The rows come from 6 hidden closed curves, with some noise, and rows from the same curve form a group. Each curve winds through 6 dimensions. The rows are also pushed far along 4 directions, which tell nothing about the answers.
Some rows, each with its group after it:
[ -7 -31   5 -19  -5 -24 -10  22  -1  27 -40   2  -8  -5  -5 -20  15  -1
  -1]  R
[-25  32 -18 -20 -45  27   1 -17  20 -31  11  36  -1  -7 -37   3 -26 -10
 -14]  S
[-21  -8  20   5   4  13  -6  -4  -1   0  -5  -7  -8  12 -14 -10 -12 -11
 -14]  M
[  8  22 -13  21   8 -37 -16   4  -4  10 -12  14  15 -33   6  16  -4 -13
   0]  M
[ 13 -30   3  23  -9 -31  -2  25 -12  21 -15 -10 -11 -27  29  -1 -10   7
   2]  E
[  3  42  -9  10  -8  38  -3 -34  12   4  35  -4  -7  11 -19  10 -25   3
   1]  R
[-20 -58  34   5  -2  12  12   6  10  -7  -8 -27  -2  19   8 -26 -41 -15
   8]  S
[ -9 -15  -2 -28 -14   6  -5  21  23   1  -7  13   4  13  -5  -9  -2  -7
   5]  R
[ 27  44  22  -9  51  21   1 -12 -22  -3  32 -33  16  73   3  41  63  -4
  28]  R
[ 67  93 -20   5   3 -10  27 -51  10 -62  46  14  12   2  14   6  -4  -1
   2]  E
[ 25 -20   2  -6  36  14   5  10  -8  21  12 -28  -3  26  27  -2  37  23
   9]  E
[-38  -2 -12   0 -30 -24  -6 -13  13   6 -39  23  -6 -44  -1 -20 -10  -4
  -9]  S
[ -4  -6  12 -19   3  30  13 -27   9   1  14  -6 -19  13 -16 -15  -8  12
  -9]  Z
[ 38   3  17  -4  -1 -10  29 -25  17 -41   0 -27  -8  21  37 -36 -24   3
  15]  M
[ 38  71 -24   8   4 -44 -11 -20  23 -45 -24  13   3 -30   5 -24 -35   1
   1]  F
[ 21 -14  24 -21  -3   7  22   7 -10 -21  17 -11   5  44  12   5  23 -12
   4]  F
[ 11 -28  10  -5   1 -19 -10  42  -3   8 -20  -8  -3   5  17  -5  -8  -2
   3]  F
[ 41  48   3  27  42 -35 -16  31 -42  11   8 -20  28  35  24  54  83  -9
  26]  Z
[ -2 -29  -4 -11  -3  -1   9   5  15  15   2  12  -3 -11   9 -21   3   6
 -10]  M
[ 30  -3   8 -20   6 -53   2  23  16 -11 -32   0  10   7  35 -22  13 -10
  19]  R
[ 29   6  19  12   4   5  18 -14   2 -16  30 -17   0  17  11   3 -29  -6
   9]  F
[ 11  23 -13 -10  -9  32   9 -16  -4 -18  30  11  -1   6 -43  10 -13   7
  -6]  S
[ 32 -20 -12   5  -7 -73  13   2  -7  -4 -54 -12   3 -43  40 -25  -1   9
  27]  M
[  6  51 -30   9 -26   0  -1 -44  -8   0   8  14   3 -29 -36  19 -14  -4
   3]  R
[  4 -10  20  -8 -16   4   3  11  -4 -13   5  -9  -4  21  -4   8 -20 -14
   6]  Z
[  4   4   4  -8  -3   2 -10  30 -14  -4   6  -5  14  21  -4  35   7 -12
  17]  S
[  9  10 -36  -2 -13   0   1  -3 -35   5   1   1  17 -21 -18  42  18   6
  22]  E
[ 36 -11  39 -36  32  23  26   1  34 -50  27 -24   9  79  27 -41  -2 -14
   7]  S
[-10  17  -1  32  12  -9  -9  -1   3   3   2 -10  13   3  14   4   4  -7
  13]  Z
[ -9  49 -23  10  21 -10 -28  -6 -29  12 -19   3  11 -14 -29  36  36   8
  13]  Z
[ -7  -5   3  -5 -27 -11   1   8   7 -24 -19   6  -4  -4   5 -16 -23 -11
  -4]  F
[ 50  54 -18  40  15 -89  -9  -4 -12 -13 -32   4   8 -54  41   5   2   2
  11]  E
[-25   3 -18   9   5   7  -1 -10 -14  19   9   3  24 -11 -15  33  26  -3
  21]  Z
[ -4  -8  18   4  10  -2  -9  17 -13  13  -5 -19   1  21  14  18  17  -5
  10]  S
[ -7 -53   1 -21  10  27  13  25  -3  30  28  -2  14  20   2  20  31   5
  14]  S
[ 22  28  -2   6  14 -19  -3   2 -39  17   6  12 -10  -9 -11  28  60  16
 -19]  E
[ -4  35  -8   1  10   6   0 -29 -14 -17   0  -3  11   3 -21  14  11  -3
   6]  M
[  7 -20  36 -11  -6  34   3  28  14  11  32 -17 -20  56  14   1  -2   1
  -1]  R
[-20   8  12 -15 -41  53  13 -11  14  -4  45  17 -23  28 -32  10 -13   2
 -14]  R
[  7  32  26  -8   7  51  11 -22  -3   5  51  -9 -23  57 -16  15  37  15
 -10]  R
[-11   1   0  -6  -8 -16   4 -12  -6 -16 -20   2  11  -8 -15   0  -3 -13
  11]  Z
[-10   0  10   9   0 -15 -15  12  -2   3 -28  -5 -12   1  -6 -18  -2  -1
  -8]  Z
[ 35 -15  15 -20  37 -11  10  10  12  -1  -1 -13   1  26  27 -25  27   9
   1]  F
[-10  -6  10  15  -8  -3  -1 -20  -2  16  -9 -15 -10  -5  -6  -8 -19  -6
   4]  R
[ -6 -23  13  14  -8  15  25 -38  36 -18  12  -8 -14  -8   9 -53 -59   3
  -8]  S
[ -7  29 -24 -19   5  12  -9   5  -9  -6   1  14  13   7 -14  24  38   4
   4]  F
[  8  67 -21 -15 -12  24   5 -39  -5 -40  19  19   5   7 -43  16   3  -2
  -7]  M
[ 49  12  18   1  42 -35   1   1   2 -10 -18 -22  -6  15  25 -27   9   7
   2]  F
[-17 -52 -14  -1   3  16  -6  37 -18  52  10   0   7 -13 -11  32  17  14
  13]  S
[ 20 -46  -3   9  -4 -61  11  29   8  10 -25  -6  24 -32  58  -8 -17 -14
  34]  M
[  0 -14  16 -13  -3  81  32 -22  40 -32  73 -21   2  60  16 -12 -38   1
  14]  M
[-22 -24  18  -5   1 -18   9 -15   8   0 -25  -9   6   3   6 -21   4 -11
  14]  R
[  0  34   5 -16 -37  51   6  -8 -18   1  48  14 -19  36 -51  43  15   2
 -13]  R
[ -4 -26   8   2  -4  -1  13  14  -6  -1  20   4  16   3  16  19   5 -10
  10]  E
[-13  38  11 -12 -37  43  16 -45  32 -64  27  13 -10  22 -36 -25 -62 -17
 -16]  Z
[ 18  32 -14 -17  -8  -7  -9   7 -10  -7  -4   6  15  11 -20  26  10 -14
  16]  R
[-13  47 -28 -10 -25  57  11 -49  44 -32  49  35  -6  -6 -33 -18 -42   8
 -25]  M
[ 23  30   1  29   3 -18  14 -26 -11  -8  22   5  -1 -17  14  15   5   4
  -5]  E
[-25 -70  -7  -8 -12   0  10  12  24  -3 -28 -16  14 -17  24 -39 -41  -6
  23]  E
[  5 -40  -6 -13  -5 -32  -3  47 -22  27 -23   1   9  -5  30  18  50   1
  12]  F
[  4 -39  18 -20  18  43  18   6  18 -27  24 -36  17  58  25 -13 -15  -9
  26]  E
[  2   6 -25 -14   7  -2   4   0  -2   7  10  15  26 -10  -2  23  29   3
  18]  S
[ 29  -3  24  19   2 -23  11   3  -4 -13   9 -23   5  13  36   3 -21 -17
  14]  M
[ 47  45   9   1  25  19  -1   0 -28  -4  30 -30 -10  47   6  37  35  15
  11]  M
[ -2 -15   2  -6  -7 -15 -10  33   1  -5 -14  -2  11   4  10   9 -12 -13
  15]  S
[ 25  59 -29   6  22 -42 -23   7 -13   3 -26  14  12 -18  -3  13  44   9
   5]  Z
[-24 -14  -3  -9 -22 -14   0  -3 -19  25 -24  15  -9 -20 -18   6  29   2
 -11]  S
[ 16   2   4  11   9 -20  -2  19  -4  13   7  13  -6 -12  20   6  20  10
 -14]  E
[-46  11   3  10 -17  59 -14  11  15  -6  32   9   1  34 -32   6  -6  -9
 -13]  Z
[ 42   1  22  12  42 -54   9 -11 -11  -7 -27 -30   6   0  30 -20  11  -3
  17]  F
[-23 -36  12  -2  17   7  -6   4 -21  26 -15 -12  -2   0 -25   4  13   6
   1]  F
[ -7  -4  33  10  27  17  11 -17  -8  -6  12 -31   7  45   7  -1  21 -10
  11]  Z
[-12 -27  -2 -19 -20  12   2  30  -9  11   3   9  -1  10   7  13  26   1
  -2]  F
[  5 -27  35   0  16  25   4  44   7  -7  35 -27  22  72  33  18  13 -24
  26]  Z
[ -1 -25 -24 -23 -14  24  11   0   3   5   7   8   1  -8  -9  -8   5  14
   0]  E
[ 53  26   1   6 -13 -18  11  -3  17 -19  15   0 -17   0  29 -19 -26   8
  -7]  M
[  2 -50   8 -12  27  29   8  12   5  25  11 -27  -4  26  26 -17  20  21
   7]  E
[-14 -28  -5  14  22 -40 -12  16  -6  20 -43 -16  17 -25  37  -4  17   1
  24]  F

New rows, each followed by its group:
[ 27  53  20  20  26   2   7 -42   8 -37  21 -18   4  28   9  -6 -13 -15
  -2]  M
[ 17  51 -24  22  38 -30 -11  -8 -41  23  -4  -1  29  -8  -4  49  85   7
  22]  Z
[  8  31   4 -17 -20   9  -1 -19  23 -19  -6  13 -24  13 -24 -34 -20   3
 -24]  R
[-41 -48   7   8 -27  24  -6  10   6  20 -14  -9 -24 -14  -9 -19 -41   9
  -8]  M
[-24 -53  20   0   7 -15  20 -14   8  -5 -27 -17   8  -2  24 -37  -3 -12
  10]  F
[ 28  -2  31  17   6 -16  11  -1  17 -25   0 -30  -9  26  53 -30 -26  -8
   5]  F
[-49  18  -1 -14 -12  62  -1 -36   3 -11  16  13 -10  18 -64  -2  -2   3
 -20]  Z
[ -8  -5 -15   1   5  18   2  -6  -8  29  21   4   7  -9  -9  30  19  11
  15]  Z
[ 51  43   9  10  40  -3  -1  -8 -14 -12  14 -24  -2  26   3   9  17  11
   5]  S
[ -9  10  -4   8  -5  32  -4 -18  17  15  22  -9  -4   8  -8   3 -27   2
   5]  R
[  5 -19  29   5  11  -4   8   6  22  -6   8 -22   6  30  50 -14 -11 -14
  16]  S
[ -7 -10   7  -2  -6 -11   2  14   0 -24  -7   5  12   2   7   3 -10 -15
   4]  E
[ 15   2  11  17  -9   4  14 -20   9 -15  22 -10  -5  -3   2  -7 -46  -4
   4]  F
[-23  -4  18  -6  30  29 -12   5  15  -8   1 -21  10  40   0  -8   0  -6
  11]  Z
[  2 -18   4 -12 -12  38   0  18  25   2  29   6 -17  13  -8 -12 -35  11
 -14]  F
[ 29  38  -8  14  -2 -10  -3 -16   1 -12  -5 -10 -20  -8   9  -8 -18  18
   0]  M
[  2  13  14  21  13  -7   3 -25  15 -26  -7 -12  -9  -1  17 -30 -26  -1
  -9]  E
[-43 -24  -2  -6  21  15 -21  24  -5  19 -19  -6  22  12 -13  17  23  -5
  20]  Z
[ 19  12  10  11  -1 -11  11 -12   3  -5   9   9 -21  -8  10 -19   5  14
 -28]  E
[ 43  28   2  16  15 -52  -4  28 -10 -14  -9  -9  28  15  37  19  26 -19
  28]  Z
[  3  42  -5  -2 -30  61  12 -22  -1 -26  70  11   0  27 -31  40 -27  -9
  -4]  M
[ 46 112  -9  12  20 -17   1 -63   6 -43   9  -4   1  11  -4   0   7   0
   7]  R
[ 23  45 -12  26  -8 -22  -4   1  -7 -10  12   3  12  -6   8  24  -2  -8
  12]  Z
[-28 -54  15  11  17  -8 -12  52 -31  38  -4 -10  18   2  15  44  34  -6
  16]  E
[  1   4   1  14  -8   6  -3   1   5  -8  11  -7   0  -4   4   9 -38  -4
   7]  F
[-35 -29  -3   1 -18  24   1  -1  23  10  -1   2 -14  -6  20 -27 -12  11
 -14]  F
[-14 -48  19 -19  25  11   3  16   9   8 -15 -22   3  29  16 -25  16   3
   9]  M
[  4   4   7  -5   3   6  -2  -3   7 -22   2  -3   4   9 -20  -2 -34  -8
   6]  F
[-17 -42  13   1   4 -29  16 -16   3  -1 -38 -11   3 -18  18 -40  -1  -5
   4]  F
[ 41   2  23  10  38  18   6   9   7   4  36 -41  -2  52  50   5  10  11
  19]  M
[-19  -7 -10  21 -41  23   7 -22  45  -5  24  18 -19 -34   1 -33 -84   1
 -19]  M
[ -7   2 -24  16   7 -11  -9  -9   0  31 -10   9  -7 -45  -7  -1  -3  23
  -2]  F
[ 47  38   8  -1  21 -12   4  -5 -42  31  19 -12  -9  27  -1  42  78  15
   5]  R
[ 14 -28  -4   6   4 -24  -6  32  11  15 -11  -5   4 -18  28  -6 -23   3
  13]  F
[  1  -2   8   6  14  27  -6   7  13  12  18 -11 -16  17  14  -7  -7  16
  -9]  F
[ 15  -7   5  16  20 -78  -2   1  11  26 -54  -7  -6 -35  47 -35  23  13
  15]  R
[ 27  12   3 -15 -17   2  20  -8   2 -20  18  10 -10  12   3  -7   5   0
 -12]  F
[ 22  29 -26  -9   0 -39   7 -18   9 -15 -25  20   1 -28  16 -25  22  10
  -7]  F
[-32  -9 -27  -1  -1 -26 -30  19 -23  34 -53  13  -2 -44 -20   7  27  15
  -4]  F
[ -3  -4  -9  -4   4  11 -14  23  18  17   7  13   0  -5   4  -2  -7   5
 -10]  M
[ 56  67 -21  -4  -9 -16  15 -17  -6 -29  30  14   3   4  21  20  30   5
  -1]  F
[ 49  49 -16  -4  25 -12  11 -27  25 -26  17   3  10   5  28 -17   8   9
   5]  M
[  7 -22  25 -34   4  31   4  25  19 -13  17 -18  15  65   6  -1  -8 -24
  18]  R
[ 44  20  17  21  12 -38  12 -16  -2  -2  -4 -14 -16   2  29 -24  13   6
  -6]  Z
[ 56  68 -30  -3  -8 -21   7  -5 -29 -11  24  17   7  -2  10  44  58  10
   4]  F
[-20  -1 -36  -5 -48 -14  -4   7   0   8 -20  35  -9 -49 -11  -1  -2   9
 -15]  F
[-31 -51  24  -5  34  52 -11  38 -12  53  37 -16   9  48   0  36  40  -2
   0]  M
[ 18  19  -5  33  19 -44 -11   6  13  10 -22  -5  -2 -18  34 -25   8   7
   1]  Z
[  9 -10  -7  10  37 -12  -9  14 -25  41  -2 -15  10  -8   9  29  39  16
  18]  F
[ -2  -1  15 -35  -7  30   7  17  15 -25  20   5   7  51   0   2  10 -13
   0]  S
[-18 -19 -16  -5   2   8 -20  32   7  34   1  17   2 -15  -5  10   5   7
  -8]  M
[-65 -27 -10  -2 -36  61  -1  -1 -52  42  29   8  -4   1 -52  67  46   5
  -7]  F
[ 14  -3   8  -5   6  -9 -11  20 -18  21  -9  -8 -14   7  -4  15  16   9
  -1]  Z
[ -2 -35  14   4  24  -4  -5  14   8  11 -18 -21  -4   3   9 -28 -16   9
   4]  S
[ -9 -74  15   1  26   2  11  25 -25  61   8 -22   6   9  26  20  52   7
  17]  M
[  9  -5  26  -1   1  48  11  -4 -19  -4  36 -23 -18  47  -6  13   6   6
 -10]  E
[-10 -64  20   9  -6  14   2  38  -7  28   8 -20 -10  10  24   4 -11   3
   5]  E
[ -7   3  -8   5  -4  22  10 -24  25   2  25   4   0  -9   1  -6 -26   6
   5]  Z
[-33 -63  12 -22 -37  39  19   9  29  -2  13  12 -15   6  -4 -36 -34  -1
 -20]  F
[-11   0   2   8  -7  29  -6 -13   7  32  14  -5 -21   3 -12  -4 -10  13
  -9]  R
[-35 -55  21 -16  -2  23   4  37 -24   6   8  -3  17  27 -12  34  23 -17
  10]  E
[  4   0   8 -15  -6   1  10   8   7 -17  13   0  20  26  17  14   8 -20
  20]  S
[ 16  35  13  12 -18  31   6 -29  13 -29  26 -12 -31  20  -7 -17 -47   8
 -17]  M
[  6 -33  30  -8  31 -46  -5  32 -15   5 -41 -29  20  27  44   1  42 -20
  28]  S
[ 23  14   9   0  -2  17  26 -29  17 -17  31  -7 -16  22  29 -26   6  10
 -15]  F
[ 51  23  20  31   0 -37  17 -29  21 -35  -1 -18 -15  -9  34 -40 -61  -5
   0]  F
[-45 -28 -14  -2 -31   7   1 -35  16  23 -24  18 -25 -58 -32 -34 -46  18
 -18]  Z
[ 30 -18  45  -8  28  34  22  11   2  -3  51 -23 -16  66  31  -6  28   6
 -14]  E
[ -9  -1   8   2  14  30  15 -33   2  -6  23 -10   3  12 -12  -2  -2   3
   2]  F
[ 17  -5   5 -11 -21 -19  25  -7  11 -18   7  10   7   0  23  -9  -2 -15
   5]  S
[ 29  21   5 -18   2  17   8  20  -9 -17  39  13   5  33  -2  28  33  -1
  -9]  E
[ 40  -9  11  20  37 -50  14   1 -45  29   2 -26  25  -1  39  40  61  -8
  32]  M
[-38 -15  21  -6  -9  22 -16  12  28   7 -14  -2 -22  18  -7 -27 -23   2
  -9]  R
[ 18  10 -18   4 -21  -7  11  -7   9 -13  17   8  14 -16  13  13 -24  -5
  17]  M
[-10 -20  -1  -3  -6 -29   6   2  -2  20 -18   7  10 -17  27   4  31  -6
  10]  S
[-17   9  -1  11   2   8 -16  27   2   2   1   4   9  20  -4   6  21  -9
   1]  Z
[  2  22 -11 -19   5   7   1  -3   0 -25   5   4  17  18   1  11  22  -7
  11]  F
[ 21  36  -3 -15  15  27   5 -19 -15  -7  25   1  -9  27 -34  11  34  14
 -12]  S
[ 11  54 -12  -5  23  23 -18  -6 -15 -17  10  -4   5  22 -37  26  13   7
   2]  S
[-14 -25   3  -1   8  14 -12  24  23  23   9   8  -1   1  10 -11 -13   1
 -11]  M
[ 46  21   9   6  -3 -22  23 -17 -10  -3  25  -3  -3   7  28   9  20  -1
   3]  S
[ 14  24  -5  11  14   8  -7  -4  16   1   9  -6 -11   1  19 -12  -7  17
  -5]  F
[ -2  -2  -9   4 -23 -23 -17  13  -7  16 -30  -1   3 -19 -11   8 -24 -14
  11]  R
[-21 -21   7 -18 -11  38   9   1 -23   2  21   2   4  16 -47  31   5  -7
   0]  F
[ 44  84  -9  21  14 -48   4 -47 -13 -47 -19  -9   6  -9  17  -2  15  -4
   7]  F
[ -2   3 -11   9  13   3   3 -22  -9  -1  -9 -16   4 -11   0  -4   2   8
  10]  E
[-37  -5 -25 -12 -18  16 -14   5   2  12  -7  18   9 -26 -34  21 -18   0
  10]  Z
[-16 -49  33  -6 -11   8   8  10   5   3 -11 -14 -19  18   3 -28 -17  -6
 -10]  S
[ 25 -10   3   6  36 -43  11   3 -14   7 -16 -23  24   7  60   4  58  -1
  29]  F
[-25 -36  -9   3  -7 -33  -1   0  20 -13 -53  -1  10 -40  16 -45 -38  -8
   9]  E
[ 11 -19  -8  -4  13 -50  -8  25   4   9 -39  -3  22 -25  29  -2  -1  -6
  31]  Z
[ -9 -27  -8   2   6   8   7 -11 -14   8 -11 -21   6  -6   1  -2   4   6
  15]  E
[ 22   1   5   5 -20  -3  22 -11  -6  -2  28   1  -3   0   9  13  -2  -3
   3]  S
[-19 -16 -56  17 -35 -35 -17  23 -32  63 -21  36   6 -90 -19  46  15  16
   7]  M
[ 25  17  -6  -4   1 -32  10 -11 -27 -11  -9   4  13 -13 -17  21  15  -7
  12]  F
[ 24  28  -1 -26  24  27   5  -5  -9 -12  24  -7   4  44  -8  16  44  11
   4]  M
[ -6 -26   6  13  -1 -40   9 -17  -6  11 -32 -12   5 -33  15 -10 -15  -4
  20]  Z
